The same things were measured in two ways. Each way mixes the same 10 hidden numbers, adds some noise and spreads widely along 6 directions of its own, which tell nothing about the thing.
(in the rows, 128 means zero)
Some things both ways: the first way, then the second way.
[ 79 173  71  86 132 117 137 141 190 144 120 110 151 157 119  98 135 138
 152 110 138  89 120 145 143 135 151 112]
[ 87 142 173 142 132 101 124  89 141 163  86  76 145 111 120 124  85]

[147 122 131 141 126 141 130  91 134 126 153 125 136 111 132 137 148 121
 111 185 133 180 109 126 120 115 126 119]
[117 156 133  92 117 182 174  85 103 150 122  79 114 152 126 131 147]

[115 135 132 140 102 114 137 110  96 122 113 128 113 113 123 133 130 136
 132 130 112 122 136 141  91 127 101 137]
[196 142 102 160 101 100 110 103 100 150 126 184 122 112 149 129 150]

[139 119 159 129 100 125  81 149  74 148 105 127 144  96 121 151 108 135
 121 147 121 103 144 117  98 139 128 115]
[123 149 130 137  90  94 131 111 108 137 110 179 116 101 151  95 128]

[110 133  77 115  99 139 150 149 146  93 107 110 103 148 126  97 203 138
 132 139 121 156 134 116 144 112 105 189]
[154 150 109 111 145 128 143 144 130 136 133  74 154 103 129 119 104]

[144 119 160 117 101 141 105 155  74 129 108 136 119 135 122 147 113 125
 132 151 121 119 147 109 122 129 104 141]
[ 95 152 147 125 121  92  92 104  97 154  79 185 142 115 166 128 151]

[121 154 154 108 135 122 136 107 138 130 111 115 142 120 151 115 127 112
 164 159 126 128 123 121 155 120 130 109]
[165 138  84 159 111  94  77  95 107 140 111 193 121  89 145 135 151]

[146 151 118 144 124 124 120 130 139 132 150 121 132 109 152 113 123 132
 117 119 162 106 108 125 106 175 168 110]
[108 218 166 124 136 119 133 171 127 131 120 126 124 163 182 126 152]

[150 113 159 121 138 137  88 132  81 149 138 137 127 106 141 144 110 116
 143 153 121 128 117 130 106 120 114 103]
[115 139 142 118  65 147 137 118  58 117 115 182 104 108 174 120 100]

[127 136 151 133 117 138 113 121 108 155 110 141 140  85 147 125 141 122
  88 168 127 129 140 139 119  90 137 129]
[119 170 135 139 128 120 119 147 114 127 118 148 122  96 138 121 133]

[129 127 132 154 153 122 159 119 173 117 133 122 148 114 145 105 117 103
 109 123 175 142 123 120 131 163 177 102]
[142 137 151 156 107 110 133 119 179 144 122 121 134 148 144 128 176]

[ 99 138 109 117 114 109 137 123 171  97 124  90 133 137  84 127 131 166
 152  92 140 122 138 107 145 176 138 119]
[164  97 107 118  95 162 222 130  93 131 165 106 100 123 125 100 104]

[132 114 131 108 107 136 130 133 145 106 117 106 140 109 125 117 149 120
 130 140 144 125 114  92 148 161 149 113]
[203 173  59 103  88 141 149 139 113 103 148 182 137 130 149 111 161]

[126 121 145 144 125 139 141 118 140 107 109 110 128  99 135 109 159 144
 114 152 162 149 135 109 138 127 158 140]
[110 122 179 167 145 124 202 209 156 145 167 108 110 149 157 158 107]

[144 123 108 133 139 128 147 110 135 126 158 141 125 119 150 116 121  89
 105 103 117 100  98 153 137 126 119 110]
[107 152 160 129 113 117 127 158 134 141 123 114 116  67 125 127  96]

[122 131 112 108 122 123 122 167 123 116 110 130 115 152 117 125 143 124
 131 131 128 126 144  97 130 139 118 151]
[126 121 132 124  85 135 116 105  79 138 114 161 106  83 154 102 137]

[123  89 154 135 133 146 113 115 138 156 122 124 142  98 121 145 108 129
 131 132 121 162 135 122 140  93  92 101]
[ 71 111 131 115  92 134 172 100  64 149 127 161 103  96 158 127  41]

[123 140 170 109 131 135  80 117 129 184 106 122 155 104 124 158  92 150
 147 182 137 127 131  99 117 107 129  76]
[109 226 120  70 125 151  95 135  30 104  86 124 118  96 146  91 106]

[137 142 131 129 160 131 145 116 139 131 150 137 130 130 165 105 119  90
 136 138 138 131 109 147 137 122 142 111]
[ 94 111 145 122  88 157 135 109  56 155 124 202  89 144 185 152 140]

[132 137 112 131 116 162 144 125 139 141 144 145 121 147 137 124 136 120
  91 140 127 138 131 145 144  91 106 152]
[ 86 158 122  54 127 166 130 126  62 123 104 120 132 128 126 124 120]

[155 106 122 148 107 136 120 116  92 135 150 148 130 101 138 141 120 105
  84 131 114 108 107 149  98 127 114 117]
[149 172 114 105  78 116 125 108 125 122 113 136 123  80 104 100 122]

[148 153 128 147 119 118 115 125  96 127 119 118 144 115 157 123 142 127
 130 174 127 112 120 136 108 127 146 143]
[ 82 138 136 102 120 112 144  80  90 167 111  98  83  83 104  92 120]

[108 164 107 112 130 103 134 134 136 116  93 101 157 125 143  96 146 124
 159 149 135  79 113 133 126 142 171 121]
[140 128 118 114 112 114 140  93 113 166 121 122 117 101 116 105 144]

[136 109 117  92 121 132 100 134 161 123 148  94 144 141 105 147 111 133
 180  99 108 118 103  95 180 153  93  88]
[101 173 118 113 126 122 112 103 132 145 119 151 163 117 192 136 141]

[117 145 123 127 124 119 133 136 141 138 117 114 140 138 140 118 100 125
 160 111 141 101 125 126 124 150 131 111]
[112 102 145 110 113 134 148 104 119 171 120 133 135 184 174 138 150]

[161 123 137 124 138 131 111 121  88 123 181 134 123 145 133 147 102 108
 156 128 104 133 108 159 122 138  96 114]
[ 87 144 184 117 119 133 167 182  74 134 116 124 101 137 175 124  75]

[126 145 114 109 142 116 139 130 136 128 135 136 141 143 140 120 128  83
 134 140 109 131 121 142 140 126 119 121]
[130 116 120  70 107 176 147 111  71 149 112  90 116 105 121  86 131]

[136 132 142 139 117 140 134 129  84 136 103 136 123 116 166 113 137 107
 130 163 124 115 124 145 108  98 119 148]
[120 101 135 141  98  88 104  85 137 159 103 148 131 105 125 142 125]

Other things, the second way, with their names:
K_636: [116 157 171 138 151 111 155 193 120 151 132  84 117  95 154 123  84]
K_600: [116 150 117  97 107 167 110  72 134 129 108 109 164 159 175 116 192]
K_940: [ 89 185 150 116 141 134 156 153  95 139 119 140 146 100 177 130  95]
K_263: [155 148 137 163 105 109 141 165 118  98 124  86  92  69 100  76  73]
K_841: [127 145 168  97 124 100 167 208  89 135 116 108 123 108 136  93  61]
K_620: [ 55  94 153 104  82 130 189  97  87 139 117 137  95  97 124  92  87]
K_719: [137 149 135 141  94 136 131 137 116 122 144 141  86  99 130 117 147]
K_800: [153 122 131 140 109 115 113 127 141 129 131 121 149  83 128 130 144]
K_651: [127  73 130 137  44 118 150  53 123 147 117 165 107 102 108 120 114]
K_839: [131 210 121 115 141  94 133 142 131 143 117 116 132 109 147 103 120]
K_638: [174 134  85 154  98  98  71  84 166 115 122 164 167  98 145 120 193]
K_690: [166 126 111  92 103 144 121 124  86 130 108 114 135  86 138  68 158]
K_267: [109 111 124 109  88 154 151  81  78 127 116 156 116 125 130 115 150]
K_555: [133 168 129 103 121 163 171 183  47 140 148 170  90 150 173 155  85]
K_995: [124 105 114  68  65 217 174  50  57 149 133 102 100 138 130 126 120]
K_565: [181 129 102 142  84 132 137 151 137 102 145 148 105 118 111 126 150]
K_280: [175 123  84  55  67 195 155  86  42 125 122 140 142 127 163  83 136]
K_469: [191 113 114 132  99 104  99 123 158 115 100 101 138 107  82  86 187]
K_149: [127 121 110 126 109 147 128 136 100 128 158 171 118 170 213 118 186]
K_635: [146 141 132 134  66 139 139 124 139 109 131 149 113 184 161 147 138]
K_131: [165 140 148 147 132 127 140 193 131 130 145  98 132 109 150 106 124]
K_134: [147 133 132 107 126 154 137 169 118 137 133  70 121 104 139 109 112]
K_875: [ 98 132 160 108 100 139 172 107  75 167 123 122  81 142 133 134  96]
K_105: [156 150 117 120 118 130 117 103 144 122 108  70 159  73 102  83 134]
K_330: [128 114 129 123 124 115 138 179 101 110 129 144 123 138 157 107 131]
K_559: [149  85  71 108  62 187 123  42 109 128 139 173 137 123 157 127 199]
K_309: [170 137  89 145  88 129 141 122  72 131 149 218 109  84 150 132 116]
K_78: [ 83 179 146 126 142 108 101 146 136 121  99 156 156 124 166 125 169]
K_28: [132 147 154 104 134 124 129 176 146 119 120  11 119 116  98  83  99]
K_392: [145 180 129  73 115 184 162 170  57 121 129  79  98 110 127 102  82]
K_700: [ 95 165 150  98 117 145 134 145  54 129 115 152 118  89 147 131  99]
K_223: [ 82 143 185 140 125 114 142  86 154 181 109  73 118 105 123 115 134]
K_112: [154 125 103 153 100 102 121 135  50 137 136 193  52  90 132 103 121]
K_519: [140 117 129 119  78 144 117  71 148 126 113  85 143 128 132 111 146]
K_393: [166 113 119 141  78 110 121 136 139 150 159 147  73 128 144 108 170]
K_472: [130  96 117 136 103 140 163 111 107 142 160 150 109 127 160 127 151]
K_57: [137 104 120  93 106 202 178  83  67 174 137 131 119 161 164 146 153]
K_351: [153 165 132 121 139 130 152 179 114 134 136 101 137  80 143 105  93]
K_706: [ 55 106 157 111 162 138 151 101  95 202 113 123 140 113 156 165 106]
K_80: [ 77 123 168  85 168 124 147 137 104 198 106  69 143 129 157 114 106]
K_941: [189 156 133 180 115 122 127 184 139 114 139 154 122 144 178 135 155]
K_847: [104  78 134 108  98 146 188 128  78 143 157 147 116 105 158 108  97]
K_442: [140 130 112 117 114 155 151  56  62 158 112 158 128 158 164 122 167]
K_520: [145 120  94  81  85 149 109   4 111 136  71  88 173 135 118  87 167]
K_957: [192 130  95 148  97  77 104 192 136  81 137 144 116  92 124  91 117]
K_878: [163 163 143 156 129  98 120 161 173 132 116  83 149  87 129 113 115]
K_140: [101 155 116 121 111 119 116 128  90 155 142 201 112 113 219 120 144]
K_797: [160 136 124 139 115 131 129 119 145 150 119 123 141 121 156 101 170]
K_514: [104 171 128 111 137 125 152 159  51 137 121 169 130 124 202 111  80]
K_680: [143  99 143 124  60 135 177 157 121 104 154 136 114 118 145 102 101]
K_486: [149 152 131 133 152 117 136 226 111 112 134 119 119  88 131 120 104]
K_381: [ 87 104 167 135  96 118 161 105  99 171 112 180 131  98 156 153  86]
K_286: [163 130 103  86 104 155 149 158  91 106 126 100 120  70  81  89 113]
K_845: [163 129  97 117 117 158 163 175  29 141 163 188  67 155 198 111 141]
K_55: [122 151 153 135 127 104 152 136 134 167 133 108 130 147 171 129  99]

Some of these things the first way, each followed by its name:
[110 138 100 111 116 125 126 139 142 122 142 130 127 153  90 142 146 134
 106 134 114 160 150 130 130 129 109 145] | K_263
[107 116 129 155 159 117 132 134 138 126 107 111 145 112 138 104 129 135
 138 112 140 124 147 147 132 107 144 130] | K_847
[ 97 151 124 100 126 112 122 160 133 137  61 105 148 126 147 102 136 122
 175 152 133  99 137 101 132 123 141 128] | K_80
[141  79 150 177 108 144 113 155  85 135 104 141 108  94 125 143 125 147
  85 127 152 149 163 109  80 120 113 155] | K_680
[114 105 116 118 133 138 167 116 162 108 136 137 136 159  93 135 127 103
  95 130 119 149 140 128 167 110 108 134] | K_286
[ 84 137 128 139 147 109 149 128 167 141  85 125 143 103 129 105 133 128
 114 126 154 136 155 121 120 116 155 120] | K_131
[124 138 119 135 146 124 139 123 151 125 138 115 142 131 143 113 124 118
 138 109 129 124 127 145 155 126 131 123] | K_638
[135 158 143 142 135 116 149 120 102 124 130 144 146 136 149 119 109  95
 114 147 133 107 136 163 117 134 151 132] | K_469
[127 135 155 135  93 129 112 108  91 152 102 132 111  83 138 142 132 144
 123 155 113 135 134 116  91 106  94 126] | K_57
[122 138 120 111 107 129 119 113 127 149 129 135 124 115 124 139 130 125
 118 145 115 128 117 120 107 118 105 108] | K_392
[129 118 157 138  89 124 109 128 101 125 102 119 104 104 109 154 112 162
 136 110 123 121 148  86 111 147  93 128] | K_636
[125  98 121 117 153 115 128 130 141 123 146 123 142 140 113 136 103  95
 160 113 115 155 121 131 132 141  99  97] | K_280
[117  86 136 129 137 137 131 136 159 119 132 117 134 134  96 142 122 124
 132 119 129 196 156 108 155 123  95 126] | K_514
[116 130 103 136  99 146 142 142 131 121 124 141  86 141 113 122 149 156
  84  94 136 111 149 122 120 118 106 171] | K_700
[144 113 149 110 136 145 104 109 141 156 143 115 161 123 128 152  94 119
 160 176 142 141  94 108 128 133 128  68] | K_635
[136 118 112 153 162 134 149 130 161 133 144 131 132 128 157 109 134  98
 117 142 154 179 122 133 121 118 136 128] | K_519
[118 131  91  94 134 123 127 133 115 100 134 111 133 169 112 119 154 127
 169 144  94 103 108 151 149 106 105 147] | K_800
[110 105  84  60 104 137 119 162 116 101 126 119 122 175  79 130 150 126
 157 115  92  88 113 127 154 129  91 141] | K_381
[114 158 111 110 124 108 135 114 124 117 133 121 144 170 103 144 120 128
 152 151  95 121 132 145 136 123 102 134] | K_112
[117 127 169 130 123 130  89 104 120 185  81 120 147  68 143 147 111 152
 141 189 140 130 122  93  88  90 124  80] | K_995
[144 115 114 148 148 101 141 100 136 132 147 125 165 140 129 153  83  88
 144 138 107 125 103 138 119 134 104  90] | K_393
[167 114 117 144 135 156 137 131 130 110 191 142 127 152 135 127 134  93
  87 122 120 165 130 160 168 122 115 152] | K_78
[123 125 104 140 130 132 151 140 129 123 125 141 128 129 140 104 137 104
  98 120 141 111 124 150 112 128 144 140] | K_651
[125 140 124 105 144 115 133 118 141 121 133 114 144 112 151 103 137  97
 155 133 128 112 103 137 141 144 151  97] | K_878
[132 130 123 123 144 141 128 135 122 118 138 124 148 146 123 122 149 121
 121 173 131 150 132 150 140 104 145 147] | K_267
[ 93 131 121 131 116 127 151 125 150 124  89 126 116  95 126  99 160 140
  99 113 144 118 145 122 125 115 142 140] | K_309
[ 95 120 149 149 128 127 148 125 168 117  95 112 129 123  94 136 132 162
 120 143 171 194 175  87 123 136 137 135] | K_442
